The same things were measured in two ways. Each way mixes the same 10 hidden numbers, adds some noise and spreads widely along 5 directions of its own, which tell nothing about the thing.
Some things both ways: the first way, then the second way.
[ 10  -3  -4 -19 -13  -7  -2  -4  28   4   4  -2  29  20 -24  52  -1  14]
[ 22 -14   1   0  17  45 -11   3 -15   5   9  -5 -22 -13   8 -19   3]

[ 13   9   9 -27  -5  10 -10  29 -18 -20 -11 -17  18  21  13  18 -14  13]
[ 20   0 -12  11 -30  10  31   3   0   6 -27  30  -9   4 -41   5  -7]

[  4  14  10 -18   6  -5   6   4  -3 -14  13  -2   4  18  -3  23 -12  10]
[ -3  20 -10  18 -10 -14 -11  -3   5  15 -14 -21   5   0  18   7   3]

[ 24  10  -7   1  12 -12  14   9  21  21  14 -27  26   7 -13  21  11  33]
[ 28  -6  -8  -8  21  24  -4  14   5   3  15   8  -7 -19  -3 -13  -6]

[ 20  10   0  -5  -3   9  15  -4 -12   1  25 -13  -5   8   4   9  -8  13]
[ -1  30  11   6 -13 -14  17   1  11 -28   6   7  16  41  14 -33   3]

[  2 -12  18  23  -5 -22 -20  -2   9  17   3  -8   6 -32 -18 -29  -3   5]
[ 25  11 -20  13   4  25 -24  43 -17  11 -31   9 -14   3  -3  14  12]

[ 47  10  -5  -1  -3  12  37  20   4 -11 -10 -17  37   3 -27  30  15 -17]
[ 16   2 -29 -19  28 -18 -14   4  14  -2  -1 -11  -8  -6   3   6  -3]

[  9   5  -4 -11  18   7  27   8  -7 -33  29 -24  18  -7 -25  32  13  16]
[ 16 -19   1  -8  14 -16   5   3   1  -2  18  -3  -5   0 -14  16   6]

[-27  16  15 -27  30 -28 -13 -13   4  -2 -19   8  38 -16 -28  36  -6  10]
[-27  28   1  14  -9 -14 -16   5  -4  -2 -13  -8  33   7  53  -2 -10]

[ 27   1  10 -43   3  19 -27 -18 -12  18   7  -2  14 -16  10  18 -11   2]
[ -6  21 -11  -3   9  -8 -22  21  17  22 -12   4  11 -13   7  15  -1]

[ -5 -15  -6 -18  -1  -5 -28 -14  11   9  17 -15  13 -14  -9  13  -7  19]
[ 25 -24  -3   4   0  10   7   2 -15  -7  12  -2 -10 -10 -14  10  -8]

[ 18   1  17 -18 -13  18 -10  -7 -12   7  26   1 -24   6  10  -3 -19   4]
[-15   8   3 -13   6 -13   1  -3  19   1   7   5  13   0   7 -11  -1]

[ -1   4  20   2  -2  -6 -20   9  -6  -3  30  -5 -11   8  15 -20  -9  28]
[-10  -7 -12   8   3  -6  15  -5   9  -5 -12 -17  -5   9   4   9 -10]

[-15  -1 -11 -19  13 -11  -6  -9   2  -2  54 -20  15  13   6   7  -2  43]
[ 20  -4   2  25   1  -1  -6   3 -16  -3   5  -7 -13  15  -4   2  23]

[-10 -35  12 -37 -10 -23 -46   8  22  -7 -10  -6  33 -27 -38  24 -10  -2]
[-41  -6   8 -17   7  16 -16 -22  14 -14   5  -6  24  -6  24 -13  -2]

[-15  -2  19  12   5 -25   1  19  18  -8  -5 -13  25  -3 -28 -16  11  12]
[-16 -18  -3   9   0  14 -18  -9 -16   9  -7 -22  -3 -16  11  33  -8]

[-13   8  17 -42   6  26 -23 -21   5 -13   2  17  14  17 -13  49  -7   8]
[-26 -23  18 -20  37 -21   4  -7  10  21   9   3   0 -23  31 -10 -18]

[-17 -19  11   0 -33 -17   3  -7  19   0  28   6 -24  21 -18 -23 -18  -7]
[ 25  -2 -12 -10  13  -1 -22  -6 -10  18  22  14 -12 -24  -9  12  10]

[-10 -10  16  -2  -3 -16 -10   6  -9 -32  16  -3  19 -19 -16  -9   0  -2]
[-24  -4  17  16 -29   2  10  -6 -16 -39   2 -13   9  35 -13  16   0]

[  9  -4  28  24   0 -11 -13  14  15   1  11 -10   3 -11 -15 -17   8  19]
[ -9  -7  -1   0  17  17  -5  16   9   9 -16 -10  -6  -4   9  -5   0]

[ 18   5  14 -16 -24  23 -14 -26 -17   2  11  10  -2   8  16   7 -14  -1]
[ 15  17 -22  27  -5 -14 -12   9 -11  19 -29 -27 -21  18   9  16  28]

[ 14 -11   1 -15  -8  26 -19 -17  -8  17  28 -16 -37  -9   4   1 -27   8]
[ 21   1  18  -7 -17  -8  18  11   1  -3  15  21   9  -2 -19 -24  -5]

[ -7  -1  18 -17 -12   6 -31  -8   1   1  -6  -4   5  14   7  10 -17  17]
[ -4   8  -7  18  10  13   0  10  10  31 -36  11  -7   8  22  -8  11]

[-12   9  24   9  22 -20   0  26  -8 -15  25 -12  19 -15 -12 -23  15  32]
[  2  -8  -8   0  -2   6  10  22 -16  -3 -11  12 -12   6 -17  31   2]

Other things, the second way, with their names:
<505>: [-11   7 -24   6  -7  16   4   0 -12  -8 -31 -12  10  13  28  12  12]
<21>: [  6  11  25   9 -43   9 -23  14 -23 -21  11 -19   8   4 -29 -28  18]
<532>: [-14  10   8   3   2   7 -16   3 -21  18   4  -2 -10 -13  15  24 -21]
<159>: [  4  16  -7 -16  14 -12  17  15  11  24  -2  26 -11  -3  -1  -1  -4]
<63>: [-17   0   1 -13  21 -35  14  -6  44 -16  15  11  29   3  13 -22 -10]
<148>: [-17  -4   3  -3  -5   8  -8 -14 -10  10  -7  -4 -12  -3  -1   0   5]
<567>: [ 39  48 -30  17 -17  25  -8   9 -16  33 -27 -18 -18   9  22   2  31]
<769>: [  1  10   5   6 -12   7 -21   1 -10   5  -2 -11  -4  11  -3  -7  32]
<753>: [  8  21 -13   2  -2   9   2  10   4 -19  -1  20  12  21   0   4   2]
<102>: [-21   5   0 -41  36  -5  -1   6  17   2   5  47 -15   4  -8 -19   7]
<373>: [  7 -11  -1   8  -2  40   7  22   3   8 -31  24  -9   0 -20   6 -17]
<154>: [ 14  15 -21  20 -18 -14  14 -21  11  15 -21 -11   2  12   6   8  11]
<557>: [-19 -36  30  -8   8  22  -6  -9 -18 -22  27   4  -2  -9  -4  -2 -26]
<97>: [-14 -20  10   1 -10  49   8 -19 -27  -4   5 -19  -7  -2   7  15   3]
<243>: [-13  -8  -6 -18  18  12   9  -8   8  20   0  -3 -11 -13   3  21 -10]
<278>: [-12 -17 -24   0  20 -16   2   5   1  -2 -15   1   5   3  22  37  -1]
<411>: [-20 -17  -3   4 -12 -10  21 -24  25  11 -16  -5  16 -10  -9   9  -3]
<488>: [ -3  13  -4  36 -15  11  -2   3  -5   5 -16 -34  -6  24   3  26  17]
<495>: [-14 -28  -6  -4   6  23  -5 -28   1  11   8 -53   2 -38  14  13 -18]
<360>: [ -6  -5 -13 -11  18 -17  -3   1  18 -16  -7  -3  -1  13   5 -20   5]
<455>: [-19 -10  -4   0  -2  14  12 -23  -2 -12   9  -7  16  -1  14  15  -3]
<791>: [-18   2  -1   4  -1  -7 -12 -11   0   0 -12   0  11   3  24  -3   5]
<916>: [-18 -17   5  -1  19 -22  -2   2   4  -4   6  -6  -3   3   9  15  -3]
<291>: [ 10  -8 -16  -6   4 -11  -4   7  -4  -3   1   5  -1  -6 -23  30   4]
<920>: [  0  18   0 -11   5   2  -7  17   7  -8  11  11   3  -8   3 -17 -23]
<263>: [ 18  13  -3   9 -10  -4  24  21   5  -3 -14   3   0  12  -2 -10 -17]
<332>: [ 30   8 -32 -23  30 -28  15  12  21   2   3  29 -10  11 -15   8  20]
<542>: [-12 -12 -10   0  22  -5   2  -4  21  17 -11   6   4 -14  11  13 -10]
<963>: [ 21  -7 -13 -26  27   8  -1  35   3   5  -1  57 -10 -16 -28  15 -12]
<333>: [ 17 -32 -12 -15   4   1  10   1 -23 -12  15  24   5 -15 -11  38  -4]
<743>: [  0   7  10 -10   6  20   7   7  -7  18   5  11  -2   4   6   7  20]
<397>: [-26  -4  17  16 -17   1  -9 -13  -6 -42   3  -7  17  26   1 -10  -5]
<491>: [ 38  17  -7  12  -3  -1 -20  16   1  13  24   7   6  -7 -21  35  10]
<777>: [  4   9  -1  -6  -7  34   6   2  13  46  -7  50   3 -23 -26  32  -3]
<853>: [-20  -2  -5   5  14   1 -27 -11  -1  -2  -4 -26   2   3  28  15   2]
<46>: [  8 -11   1  16 -24   5  -2  10 -25 -20   9 -21  -3   5 -23  17   7]
<712>: [ 17  26   4  22 -25   5 -17  11   0  14 -14   4   3   4 -13   0   8]
<476>: [-17   6   3 -21  19  -9  12  10  16   5   1   4  -9   6   0  -7  -6]
<224>: [-19 -37  42  -7 -14   4  22   3 -13 -20  18  27  10 -11 -21 -20 -34]
<189>: [ 11  63   5  44 -42  20  -2  21 -12 -21 -25 -12   5  64  20 -28  16]
<204>: [-17  -2 -12   7 -13   1  18 -22   9   7 -13 -16  12   8   7  21  16]
<135>: [ 33  13 -30  21 -16 -25 -10   7   6  -3 -15 -42   2  -2  -7  10   3]
<547>: [-19  -8  22 -13  11  -8  20   0  12  17   8  16  -1  -8  -2 -10  -8]
<440>: [  4  -9  -7   5   7  -4  -7   4   1  11  -7 -30 -10 -12   8   0  -6]
<683>: [ 14 -14   7  34 -19  39  16  -5 -24  -5   6 -50 -10  20  -2  32  14]
<105>: [ 21  53  -3  11 -15  -3   9  22  20  22 -14  32   7  13   1 -22  -5]
<236>: [ 31  73  -5  24 -45 -10   5  17  -7  -1 -10  39  18  48 -11  -7  35]
<881>: [ -4  -3   7 -24  22 -13  11  -5   9   0  17  46  11  -3  13 -12  -7]
<65>: [  3  -7  -1 -13   3   9  19   9  13  -2 -10  20  -2  -1 -17  -9 -17]
<107>: [ 20  -2  -9   4  11 -33 -14  10  -5  10   4 -19 -20   1  -8   4  20]
<20>: [-19  -5  -4   0  54  43 -33  21   7  50 -16   5 -27 -28  31  29  -6]
<497>: [ 23   2  -2  -7  -6  46  -5  15 -27   1  16  23 -16 -19 -18  11 -22]
<112>: [-19 -11   3  -3  18 -28  -9 -14   8  -9  12  -2   3  -4  14   1 -18]
<338>: [-21 -13  16 -21  12  25   0  14 -11 -38  10  30  17  11  13  -7 -26]
<623>: [  9  20  -2  28  -4   4   1   7  -1   9 -18 -22   5  24  35   4  10]
<200>: [ 21  -3  22   7 -21  -9  11  -4  -3 -31  33  27  14  17 -32 -19  -3]
<219>: [ -1   1   6  -7 -13   4  13   3   1   4  -3  34  13 -13 -10  -9 -18]
<793>: [ 38 -15 -10  -7   7 -15  16   5   6  31  -7  17 -14 -28 -18 -10  -1]
<831>: [ -5   5  -5  -2  -2 -35  -7  -4  28   5  13   7  18 -17 -20  10 -11]
<919>: [  0 -27   6 -21  22   6  11  -2   7  -3   4   4  -8  -6  -3 -20   0]
<252>: [ -5   4  26   8  -4  13   6   1  -3   7   7  -3  -2  13   8 -11   3]
<850>: [ -2 -22  11  -8   6  30  -6   2 -10  -5   9  -3  -4 -14  -3   1  -9]
<901>: [-20   3   6   0 -12  -1   2  -1 -15  -6  -3  20  27  -5  25   0 -17]
<953>: [ 11  -9 -12 -19  32  23 -10  13   0  26  15  23 -17 -26 -11  43 -13]
<354>: [  8  -7 -10   3  -6   8 -19   9  -8  -4 -10 -20  -1 -10 -12   7  10]
<12>: [-21 -12  17  -1 -11   0  26   0   5  -8  -8  -9  10   0   9 -20 -27]
<423>: [-26  -2   6   0  30   9 -17   2  -5 -10   4  -4   8  13  51   3  -8]
<312>: [-42 -18  10  11 -12  22  10 -20  -5 -56   3 -37  17  18  20  -4 -36]
<639>: [ 23   8 -29  10  -2  26   5  -5  -4   1 -14 -20  -9  14   8  22  10]
<908>: [-15  -2  14  -1  -3 -12   9  -8  13  -6   1  21  14  12  -1 -12  -3]
<749>: [-22  12  -4 -13  -4   8  10  -2  11 -31   6   8  28  12  12  -2 -16]
<322>: [ -2  17 -12   3   0   4  16  14  12  19 -27  31  23   2  27  13  -7]
<213>: [-31  11  26  -6   2 -21  -3  -4  24   6  -3  16  18   4  14 -37  -7]
<162>: [ 19   2 -14 -14  21 -33  12   6  26  18  10  23  -6 -16 -15  -7  -1]
<530>: [-18  -1  20  12 -11 -32  -4   8   1  -8 -12  -1   4  14   3 -26  -3]
<359>: [ 12  22  -2  17 -42 -24  -1 -28  -2 -19  30 -10  29  -2 -11   1   1]
<99>: [ 15  28  12  13  -8 -39 -20  16  -2  -2  19  -1  16  10  12 -14   3]
<770>: [  0  26  -6   3 -21   3  13   5 -12 -18  -4  26  13  22   0   4  -4]
<885>: [ -2  27   7  24 -23   8   7  22  10   8 -40 -10   4  24   8 -37   7]
<67>: [ -9  37   5  10 -12 -29 -15  13  13  20 -14  26   6  13 -10   5   9]
<172>: [ 31  31   6  20 -18  20   3  17  -9   9  -8  22 -12  25  -7 -18   9]
<608>: [ 17 -20  -2   7  21 -10   0  13 -12  19   1   1 -16  -6   7  29   0]
<659>: [ 17  10 -15   3  11  -7  -8  26   6   2 -13  10 -14  -1  -6 -10 -15]
<706>: [-19 -11  -9   4  -5  12  18 -26 -14  -7   4 -21  20  -2  38  33  -9]
<395>: [ 10   6  10   4 -17  14   0  10  -2  -5   6   9   1  -1 -25 -10   1]
<156>: [-38 -61  17 -13  33   4   7  -5   2 -13  -7  27  -4  -9   6   3 -23]
<234>: [-18  22 -16  33  -1  -4 -18   9  23   4 -30 -69   8  21  30  15  19]
<68>: [ 23 -25  12  -5  14   5  11  11 -17 -14  16  20 -11  -1  -1 -22  -9]

Some of these things the first way, each followed by its name:
[ 27   0  12  10 -29   3  19 -36   4 -15  -3 -16   9 -23 -16  35  17  12]  <683>
[ 22  30   8   2  12  36   5   4 -20  15  15  -6   5  44  32 -20  -7  11]  <530>
[ -2  -3  26 -22   5  -1  -6  -2  -1  -4  27  -8  -4 -26 -24  19   5  34]  <743>
[-11 -11  16  -1  -6  -7  -8  -4  11 -23  41   8   1   2 -20  -1   2   6]  <107>
[ 18  17  -2 -17  14  29   7  15  -5   2  13 -26  -7  28   5  26 -10  29]  <793>
[ -5  -9  17  18 -27  -6  -2 -16  -4  -7 -13  16 -19 -15 -30 -13 -27 -39]  <338>
[ 27  -1  11 -22 -10   2 -13  -4  16  41  -8 -16  18 -15 -12  21   5  29]  <567>
[  3 -23  16 -40 -24   9 -23   4 -10   4  13 -24 -31  -6   5 -13 -27  11]  <777>
[  3 -30  19   9 -47 -16 -20 -27   5  -5 -17   4  -5 -39 -26 -12 -16 -32]  <753>
[-20  24  28   1 -13 -18  25 -20 -11 -21 -22   7  -6  -1 -18  28 -10   9]  <706>
[  2   5   8  -1 -10 -13  30   5 -18  -2  24 -18 -19   0  -4 -21 -15   9]  <236>
[  2   2   6 -19  16   2   4   9  10  -8  29 -21  14   4 -17  23  11  35]  <252>
[ 14 -14   8   3 -10   2 -36  -5  14  24   5  -3  12 -11  -4 -22  -6  -4]  <659>
[ -1 -20  34 -13 -24  -1 -18  26  10 -19  17  14  19   8 -21 -18   6  -6]  <102>
[ 18  12 -11 -11   8  17  19 -34   0  22  20 -10   8   5  -5  11  -2   1]  <99>
[ -7 -11  42  24 -30 -22 -33 -18   4  13 -42   5   9 -44 -22 -22  -4  -2]  <505>
[ 25  -6  11 -17 -25   6 -26 -13 -12   2   9  12  -9  -2   8  10 -29 -15]  <354>
[ 26   3  18   7 -25  12  23  -7 -14 -18  10  -7   7  -9  -7   0  12  -1]  <332>
[  3  23  12  -4  22  16  -1   7   2   1 -11 -11  36  21  -2  11  11  20]  <224>
[ 12  39  19  -3  -1  13  38   3  -6  14  10  14  -3  50  10 -10  -1   4]  <532>
[  0 -25  -4 -13 -22   2 -18  -7   9  10  26 -16 -22   0 -10  -6 -23   4]  <172>
[ 17   6  38 -20 -30  34 -18 -36  -2  -4 -11  21   5   8   5  21   3  -1]  <547>
[  1  -3  23  -9 -25 -14  -6 -21  -3 -37  11   9  10  -5  -5  25  -1   2]  <488>
[-14   3  26  15 -18 -22   7  -1  -3  -2  -7   4  -4  -5 -15 -29 -10  -5]  <770>
[ 21   5   8  11 -13 -14   9  -1   8   6  -6  -7  24  -3 -12   7   3   1]  <189>
[ -8 -11  26   1 -18 -16 -11   7  14  -1   3  -5  -4 -12 -25   0  -2  20]  <97>
[  6   4  32   3 -14  -3  -3   2 -14  -5   0 -18  -5 -12   5 -15   3  30]  <204>
[  2  22  20  12   7   0   7 -15 -19   0 -20  -9  35 -18   0  -9  14  13]  <278>
[ 24   5  11 -16  -7  15   2  20  -6 -29  -9  -5  10   9 -15  34 -10 -10]  <65>
[ 13   1  11  -3   0 -10  17  12   9 -26   1 -13  31   6 -17   2  15  -7]  <831>
[ 6  3 -5 -9 -3 12  0 -2  5 12 18 -9  8 26  1 -6 -8  5]  <557>
[  8  11   0 -22  -6  30  17 -17 -12   9  -7 -13   8  15  -4  15  -7   3]  <881>
[  9 -28   1 -31  -3  -5 -40   0  15   5  16 -17  21 -23 -15  14  -6  10]  <395>
[ 28  -7 -18   1 -20  18  16 -26   1  13  -6 -32  25   0  -4   1   6  -7]  <200>
[ 20  18   2 -35  34   8 -31  25 -12   6  30 -18  12  13  23  34 -17  48]  <885>
[ 11  20  16   5   8  -6  17  18  12 -19   9   0  14  24 -17  26   6  14]  <440>
[  3  -3  22  -3 -16 -19 -10   2  19  -4   8  23  -2   8 -22   8 -14 -16]  <920>
[ 10  17  27 -15  -5  18 -21  -7  -8 -13  -7  17  -8  12   4  32 -20   3]  <12>
[ 25   6  20 -12 -23   4  -7  -4  14   6  -6   4  -8  14  -3  28 -10   8]  <495>
[ 23   8  17 -24 -10  27 -22   0 -17   2 -17 -23  12  10  28   7  -7  22]  <411>
[-15 -14  37 -26  -4  -5 -36   1  13 -13  16  12   9 -21 -25  11   6  18]  <159>
[ 37  11   8   2 -13  18   9  22 -10 -14 -27 -16  15  16   0  13  -7 -11]  <373>
[ 32  28  20  16 -14  18  23  -9  -8 -15 -21   6  -1  11  -6  26  -1 -11]  <263>
[  5 -12  -1 -58  14  28 -54  -5  -3  19  24 -12  11   7  15  15 -22  20]  <213>
